The rows are grouped in 4 ways, from coarse to fine. Each group lies inside one group of the grouping before and may be the whole of it. The rows also spread widely along 10 directions, which tell nothing about the answers.
(in the rows, 128 means zero)
Known rows, each followed by its group in each grouping:
[113 129 154 131  82 179 116 162 112 130 116 125  93  64 129 129 155 120
 110  92  73 155 200 168  79 113  79 113 185]
k463 k484 musub gub
[117 102 149 166 162 120 143  97 129 128 167 174 123 168  65 126 100 125
 200 151 175 126  98 161 137  88 139 120 139]
k633 k170 sefod Bip
[106 149 136 148 133  92 121 146 123  74 122 111 141 142 126 105 114  86
 114 146 116 103 131 164 137 154 148 120 135]
k633 k574 Zopa nozu
[122 141 139 138 125 105 124 142 113 142 131 129 132 165 148 102 125 112
 109 123 129 153 102 155 144 132 126 126 149]
k633 k48 Gid vesa
[ 96 158 156 102  72 153 116 164  98 136 153 102  96 109 126 139 140 117
  94  99  84 105 153 164  68 147  75 131 146]
k633 k48 Roke gefa
[133 142 134 101 101 157 139 106 133 133 171 117 118 154 139 143 131 115
 112 128 144 127 151 151 125  98 102 133 145]
k633 k832 fipe Duso
[100 122 149 134 114 140 119 152 123 129 105 122 108 118 144 133 165 125
 131 122 114 194 149 181 132 135  86 152 186]
k633 k48 tokom pogar
[167 115 152 131 141 130 147 101 132 164 133 152 129 151 130  91 114 106
 131 119 159 158 138 154 147  80 148 100 154]
k463 k641 Puzi pirof
[175 149  95 100 142 114 156 125 123 200  91 171 128 134 108 110 110 129
 107 177 160 170  87  91 143 126 167 135 123]
k463 k484 musub kilu
[122 132 114  71  82 124 135 143 134 120 145  94 134 127 120 160 130 120
 101 120 119 106 151 135 119 126 120 115  94]
k633 k574 Nup Tas
[133 106 106  95  94 102 127 168 149 137 137  93 139 123 154 121 140 113
 115 103 127 157 141 142 145 108 142 109 115]
k633 k48 Roke pepa
[113 129 154  88 100  87 110 159  92 167  90 110 128 141 136 141 138 126
  59 117 110 136  67 152 128 191  91 122 134]
k463 k702 bok pivak
[139 137  95  47  84 189 165  97 161  75 131  82 127 115 119 173 145 101
 109 155 120 109 241 134 119 105 126 140 105]
k633 k574 Vis Zose
[122 161 152 148 145 102 112 142  74 118  21 146 122  99  82 104 108 121
  67 159  86 101 109 146 105 213 150  94 141]
k463 k702 mori gorev
[120 108 136 100  81 168 108  97 133  70  98  89 146 123 123 173 146 145
  78  92  79 123 176 139 149 123  83  81 134]
k463 k803 sul zulop
[152 133 134 133 104 111 114 161 112 165 135 135 137 127 137 102 112 122
  95  99 112 140 103 124 128 107 137  82 136]
k463 k484 nupo sipop
[100  82 157 141 145 106 114 100 126  98 117 125 136 172 100 150 131 138
 158 133 150 145  97 180 165 140 107 114 135]
k633 k48 tokom zinuz
[108 148 142 106 136  84 137 162 114 101  96  84 125 125 129  98 114  68
 105 158 114 100 127 174 107 206 131 143 129]
k463 k641 lusol Tem
[137 107 161  70 108 167 154  81 129 159 143 116 110 163 111 165 140 120
 109 121 149 134 149 173 128 108  76 134 142]
k463 k803 tunal Sis
[137 113 113 121 111 123 131 137 149 126 135 133 139 123 124 133 135 125
 132 122 134 160 146 133 151  83 144 107 132]
k633 k574 Zopa nozu
[140 155 108  77  85 143 144 146 140 124 167  95 138 122 139 140 131 106
  99 115 118 118 160 115 123 105 130 112 109]
k463 k702 bok pivak
[148 151 130 102 107 155 147 128 121 128 144 116 123 122 126 108 112 101
 102 117 120 106 203 145 104  96 152  92 112]
k633 k48 tokom pogar
[138  95 134 111 132 103 132 124 133 174 138 146 135 153  99 143 122 143
 154 132 163 169  63 129 142 116 113 122 127]
k463 k641 lusol Tem
[125 100 125 112 103 162 120 107 152  92 127 113 137 116 112 171 147 147
 140 114 114 163 159 131 141 102  88 106 144]
k463 k641 lusol Tem
[157 137  79 146 149 148 147 104 149 106  72 180 141 101  82 122 115 145
 142 179 135 164 166  91 154  87 191 102 131]
k633 k170 sefod Bip
[ 91 125 142 158 116 136 108 141 125  84 106 127 120 101  86 147 142 131
 150 125  88 136 128 150 121 146  98 118 159]
k463 k803 sul zulop
[110 159 169 130 115 179 143 117 116 128 197 126  96 146 118 138 143  96
 149 125 136 134 151 178  99 105  70 162 187]
k463 k702 mori gorev
[132 121 130 105 122 167 146 104 134 142 145 146 111 128  85 155 127 134
 153 146 143 141 139 134 115 105 103 135 139]
k463 k484 musub gub
[136 105 145 116 121  95 115 149 104 173  46 139 126 117 115 117 133 135
  83 121 112 161  89 148 141 162 126 103 144]
k463 k803 sul zulop
[123  98 148 130 142 118 131  85 132 134 140 143 142 184  89 151 119 140
 153 137 161 145  62 144 169 118 105 125 134]
k463 k803 sul zulop
[131  95 133 140 127 134 120 109 135 102 129 143 136 119  59 150 105 141
 165 128 123 108 130 135 124 107 137  71 111]
k463 k484 nupo sipop
[116 177  93  99  84 172 144 141 152 101 172 116 122 115 125 166 150 123
 136 146 115 148 175 111 119  97 104 165 142]
k633 k574 Nup Tas
[106 134 176 155 125 165 123  98 106 131 147 159  91 138  97 142 131 129
 144 132 132 127 136 183 102 114  80 133 184]
k633 k832 fipe Duso
[123 159 151 169 154 114 118 114  93 158 128 192 120 153  65 127  94 151
 145 160 137 131  32 109 113 149 113 125 147]
k463 k641 lusol Tem

New rows, each followed by its group in each grouping:
[131  96 112 105  87  94 111 158 148  90 101  82 165 122 162 134 141 122
  83  90 104 149 158 143 171 115 141  77 111]
k633 k574 Nup Tas
[140 115 150  96 135 133 138  88  99 149  69 150 122 149  93 134 109 136
  76 148 137 112 133 155 127 143 130 103 125]
k633 k170 sefod Bip
[133  43 155  70 128 114 145  93 139 105  93  84 128 139 102 133 117  96
 122 119 150  93 193 218 134 134 148  80  90]
k633 k48 Roke pepa
[125 123 125 135 149  60 112 150 108 122  39 129 142 133 119  92 111 116
  85 155 119 133  87 148 153 193 173 103 118]
k633 k48 Roke pepa
[125  98 164 102 152 145 149  35 131  84 170 121 138 198  56 166  85 119
 163 152 171  61 122 166 127 126 106 104  94]
k463 k641 lusol Tem
[123  81 155 143 136  88 112 135 130 159 135 140 140 163 124 130 131 140
 151 109 155 188  51 155 163 119  96 118 156]
k463 k641 lusol Tem
[ 92 133 128 136 108 101 113 158 130  81 154 111 132 120  92 145 121 115
 146 127 109  96 122 144 113 138 126 111 112]
k633 k574 Zopa nozu
[111 137 123 155 105 124 105 156 118 103  94 150 127  84  88 141 130 148
 128 125  88 137 140 125 115 129 133  93 135]
k633 k574 Nup Tas
[125 144 136 115 112 122 135 147 126 144 171 110 123 155 147 122 129  99
 125 127 138 142 108 147 131 125 100 150 151]
k463 k484 musub kilu
[126 138 118 115 116 128 141 142 129 144 117 148 119 116 101 139 135 127
 137 150 134 155 129 137 123 121 131 143 137]
k633 k574 Nup Tas
[105 136 127 133 128 131 140 129 140 109 165 122 122 156 114 132 135 111
 170 145 143 147 129 161 132 119 113 155 146]
k633 k48 Gid vesa
[126 163  94  94  97 122 152 190 154 126 175  87 122 106 156 108 135  73
 139 140 125 144 159 131 111 122 132 160 132]
k463 k484 musub gub
[107 101 145 129 134 113 113  94 134  48  81  93 159 158 110 142 124 116
 109 133 109 110 127 164 173 165 118  99 127]
k463 k803 sul zulop
[149  87 133 110 104 146 126 115 118 176 110 163 119 112  75 150 125 172
 125  97 124 149 139 130 113  81 130  64 110]
k633 k48 Gid vesa
[127 153 109 116 108 155 130 121 145 108 160 122 136 134 115 159 133 136
 138 138 122 151 124  99 131 109  97 137 141]
k463 k641 lusol Tem
[154 143 136 102 113 149 134 116 112 128  93 122 131 114 129 114 114 113
  70 125 104 123 169 133 112 129 133  91 135]
k463 k641 lusol Tem
[145 136 132 116 122 158 142 117 137 115 104 121 126 117 142 114 137 104
 110 137 118 165 180 149 132 115 120 128 169]
k463 k641 lusol Tem
[142 104 118 119  96 123 112 133 147 104 155 102 162 131 132 140 120 137
 116  81 114 137 132 110 149  87 123  61 109]
k463 k641 lusol Tem
[145 146 151 112 132 151 163 103 124 167 169 144 108 158 105 116 114  97
 135 138 157 124 138 154 115  95 124 135 144]
k463 k803 tunal Sis
[117  92 133  86 119  71 145 177 136 130 147  74 128 127 125 106 111  67
 140 123 143  99 131 184 113 156 142 116  94]
k463 k484 musub gub
[124 129 133 111 119  88 133 162 133  68 137  60 146 126 139  88  99  48
 108 126 106  61 174 178 117 157 165  87  99]
k463 k484 nupo sipop
[113 137 180  96 115 130 140 134  96 182 127 124  91 150 117 132 136 103
  96 127 128 131 105 187 101 161  71 154 165]
k463 k803 tunal Sis
[138 120 128  69 144 157 158  62 130 119  72 130 123 154  83 165 124 134
 115 186 155 128 160 151 138 152 128 142 108]
k633 k48 tokom pogar
[150 153 144 117 131 132 141 113 101 167 126 151 123 155 117 105 103 119
  96 135 141 121 129 140 119 116 147 104 122]
k633 k48 tokom pogar
[125 154 107 162 141  70 137 189 142 107 136 118 140 111 115  73 106  76
 148 142 118 121 118 132 131 135 189 105 118]
k463 k803 tunal Sis
[126  90 157 130 135 113 122 102 139  73 120  86 158 169 144 123 131  95
 115 108 137 131 142 188 180 127 125  93 142]
k463 k702 mori gorev
[114 110 172 132 126  96 127 148 121  96 103  82 130 135 151  89 129  66
  97 105 109 116 162 212 137 154 126 102 154]
k463 k803 tunal Sis
[136 110 145 123 122 117 126 119 116 151 127 136 131 153 120 113 118 127
 114 111 141 138 111 157 137 112 134  99 131]
k633 k48 Roke gefa
[109 114 113  55  92 123 142 146 135 129 102 104 111  96  78 181 143 129
 130 153 123 117 153 149  98 160 113 141  94]
k633 k574 Nup Tas
[106 115 178 129 132 117 128 131 102 125 134 117 106 139 101 121 113  91
 132 129 126  92 124 198  98 163 100 120 144]
k463 k484 musub kilu
[133 147 119 113  97 170 132 128 129 143 143 136 116 123 130 143 146 138
 122 122 122 171 161 126 125  92 106 130 153]
k633 k48 tokom zinuz
[105 132 156 152 101 119 105 149 117  92 153 106 132 123 110 130 120 116
 115  84  86  94 132 150 114 124 106  73 132]
k463 k803 tunal Sis
[122 154 140 169 153 121 129 106 116 150 148 195 122 170  84 130 114 140
 161 169 160 155  59 125 144 110 125 151 163]
k633 k574 Zopa nozu
[121 112 132 139 132 108 118 131 135 123 104 126 142 154 145 126 143 133
 128 128 139 187 110 155 174 125 120 127 154]
k633 k48 tokom pogar
[144 194 146 146 122 133 132 115  96 146 173 148 135 170 113 100  85 109
  83 122 119  82  98 108 115 112 137  92 125]
k463 k803 tunal Sis
[144  90 138  86 134  76 146 147 120 184 109 120 128 143 117 104 107 100
 117 135 160 132  92 163 130 148 147 114 106]
k463 k484 musub gub
[100 149 149  87 116 141 148  96 136  96 169  89 129 203 155 159 145  91
 117 156 156 133 129 185 156 143  71 197 159]
k633 k574 Nup Tas
[131 111 134 145 129 146 140 127 149  93 149 124 123 109  99 117 121  93
 178 134 127 127 181 166 120  93 142 104 144]
k463 k484 nupo sipop
[137 137 139 125  96 136 118 122 122 162 161 142 144 175 162 137 141 143
  94  98 139 183  96 128 168  79  95 125 164]
k633 k574 Nup Tas
[146 187 114 114 128 136 144 114 119 114 143 124 141 148 109 120 101 106
  95 155 130  95 124 103 126 133 154 114 111]
k463 k702 mori gorev
[137 120 143 127 137 150 139 101 120 134  93 153 114 126  99 113 125 121
 129 142 133 142 159 166 121 117 140 114 150]
k633 k48 Roke gefa
[103 174 110 121 114 125 137 151 140 118 174 111 124 154 142 126 139 103
 144 152 136 151 104 133 131 137 111 183 150]
k633 k48 Roke gefa
[114  98 127 117 120 114 133 139 145 143 162 127 118 140 104 141 134 125
 175 127 155 155 111 157 133 107 120 137 128]
k633 k48 Roke pepa
[129 138 148 159 132 133 124 115 113 135 113 164 127 157 126 118 132 127
 119 140 134 165 106 144 151 111 120 132 172]
k633 k574 Vis Zose
[ 96 138 182 145 130  95 113 160  91 102  54 101 110 115 133  93 133  78
  73 126  79 111 141 210 110 210 108 119 173]
k463 k803 tunal Sis
[174 108 149  78 155 133 165  76 116 195  67 150 124 173 140 102 119 106
  82 169 181 175 121 167 160 133 135 145 156]
k463 k484 musub gub
[120 134 121 121 123 110 133 148 127 122  83 130 127 115 123 124 138 115
 118 154 124 158 136 154 138 149 138 138 146]
k633 k574 Nup Tas
[130 115 114 101 132 113 134 122 137 145  96 132 133 152 123 143 141 137
 128 157 153 183 105 136 166 134 129 144 132]
k633 k48 tokom zinuz
[118 107 119 116 102  86 109 189 120 173  95 128 122 106 126 131 150 147
 120 113 118 188  91 135 135 143 121 117 131]
k633 k48 tokom zinuz
[104 124 141 121 128 119 133 133 130  97 132 105 123 142 115 133 128 107
 145 142 132 125 144 173 129 145 121 134 129]
k633 k48 tokom pogar
[ 85 144 167 164 156 128 127 107 116  45 107 112 119 151 112 101 119  78
 143 165 116  99 156 210 124 180 122 147 168]
k633 k48 Roke gefa
[125 115 141 150 144  58 109 148 108 176  75 158 140 155 102 119 120 149
 110 136 134 170  10 127 164 166 127 111 140]
k463 k803 tunal Sis
[142 147 148 118 107 102 143 170 121 157 172  98 127 141 158  76 112  66
  93  91 124 113 143 162 118 107 147  98 133]
k463 k803 tunal Sis
[128 112 118 109 135 127 154 116 153 131 134 136 121 130  67 153 128 122
 175 159 152 141 123 137 131 117 133 134 117]
k463 k803 tunal Sis
[153 158  99 108 107 175 139  87 127 159 173 178 121 135  55 166  98 174
 138 140 140 111 118  65 105  71 140  97  90]
k633 k48 Roke pepa
[112  94 164 154 118 145 122 143 127 109 152 130 108  90  86 123 125 111
 176  95 110 124 174 181  87  98 108  86 154]
k463 k641 lusol Tem
[136 122 105  85 127 113 140 109 150 130 124 117 152 166 117 160 129 137
 128 160 156 165  79 107 165 140 111 147 117]
k463 k641 lusol Tem
[101 166 125 122 120 123 124 146 106 133  87 142 112 114  77 150 130 137
 117 168 100 127  80 114 107 188 104 155 140]
k463 k803 sul zulop
[139 141 157 126 109 163 126 117 106 149 138 142 116 137 121 127 123 121
 105 119 112 135 137 150 114 110  99 113 165]
k463 k484 nupo sipop
[144 184  74 103  90 115 135 203 123 191  99 140 118  90 151 106 147 131
  90 142 103 197 119  84 116 132 148 149 141]
k633 k48 Gid vesa
[125 120 136  98  99  93 124 181 123 123 116  77 131 113 152 106 128  81
  94 114 103 119 143 170 119 157 128 108 127]
k463 k484 nupo sipop
[115 162 163 142 114 170 127 114 103 122 158 138 107 139 119 124 120 111
 115 124 110 115 145 155  99 122  85 130 171]
k463 k484 musub gub
[142 139 129 109 123 130 140 130 122 160 125 140 121 139 113 128 122 118
 121 152 136 146 106 135 127 131 123 136 142]
k463 k484 nupo sipop
[ 81  90 171 152 128 116 109 141 119 112 131 131 107 118  76 158 139 135
 183 123 119 143  93 181 106 155  67 131 163]
k463 k641 lusol Tem
[103 138 159 252 155 113  99 164 113  82 116 169 123 108 126  56 125 104
 170 109  93 165 145 182 132 105 153  90 204]
k633 k48 Gid vesa
[130 168 130 101 115 139 132 122 100 160 107 139 116 150 129 134 129 132
  79 150 126 146 112 127 124 150 112 143 142]
k633 k48 tokom zinuz
[127 141 134 143 130 150 122  87 115 139 108 186 128 152  82 162 128 171
 130 156 139 163  89 117 149 114 109 130 153]
k633 k574 Nup Tas
[138 159 144  97 132 130 143 106 103 128  69 123 115 139 135 106 114  92
  59 171 128 104 158 171 117 173 140 131 144]
k633 k832 fipe Duso
[147  84 137 106 119 155 134  75 150 115 121 134 132 129  78 166 124 150
 154 119 139 134 156 136 140  91 120  83 116]
k463 k641 Puzi pirof
[126 126 145 105 146 143 154  73 118 129 108 144 117 175  87 143 118 123
 133 176 156 126 125 165 130 146 119 147 132]
k633 k48 Gid vesa
[ 90 139 137 136 121 124 133 165 134  93 149 103 109 113 118 123 139  91
 171 140 119 134 164 181 108 142 117 151 147]
k633 k48 tokom pogar
[130 163 150 144 144 128 150 119 108 145 169 144 117 178 127  87 105  89
 133 145 151 121 122 163 118 116 140 139 150]
k633 k48 Gid vesa
[123 165 123  78  71 167 120 115 115 163 158 122 125 166 141 178 148 165
  72 116 119 155  91 101 130 122  58 151 142]
k633 k48 Roke gefa
[112 152 136  89  93 197 137  94 119 119 126 125 100 134 107 179 155 144
 110 142 108 143 172 147 104 131  65 156 158]
k633 k48 Gid vesa
[114 178 198 145 144 114 139 143  73 159 119 133  92 153 129  71 110  61
  82 140 116  97 117 204  89 181 109 146 182]
k463 k803 tunal Sis
[113 133 146 115 112 138 127 114 133  92 145 105 121 132 102 147 128 116
 140 126 115 106 146 150 113 138 101 118 132]
k463 k641 Puzi pirof
[139 182 138 137 120 145 136 139 114 115 135 117 131 133 152  91 123  83
  86 127 113 127 159 145 127 124 138 119 164]
k463 k702 mori gorev
[121 117 156 134  86 165 107 139 134 145 129 128 110 111 152 147 175 144
 124  81  99 209 146 153 135  94  58 129 204]
k463 k641 Puzi pirof
[117 134 114  76 106 107 130 140 124 100 108  87 135 123  97 149 113 119
 103 143 113  83 147 135 110 170 140 102  69]
k633 k48 tokom pogar
[141 100 136  86 128 107 149 106 138 159 134 126 140 184 129 139 128 117
 122 141 178 156 104 164 168 111 126 140 126]
k633 k574 Nup Tas
[129 159  92 131 108 107 122 166 137 125 123 126 146 116 121 124 126 127
 119 133 106 151  94  88 144 129 144 120 125]
k463 k803 sul zulop
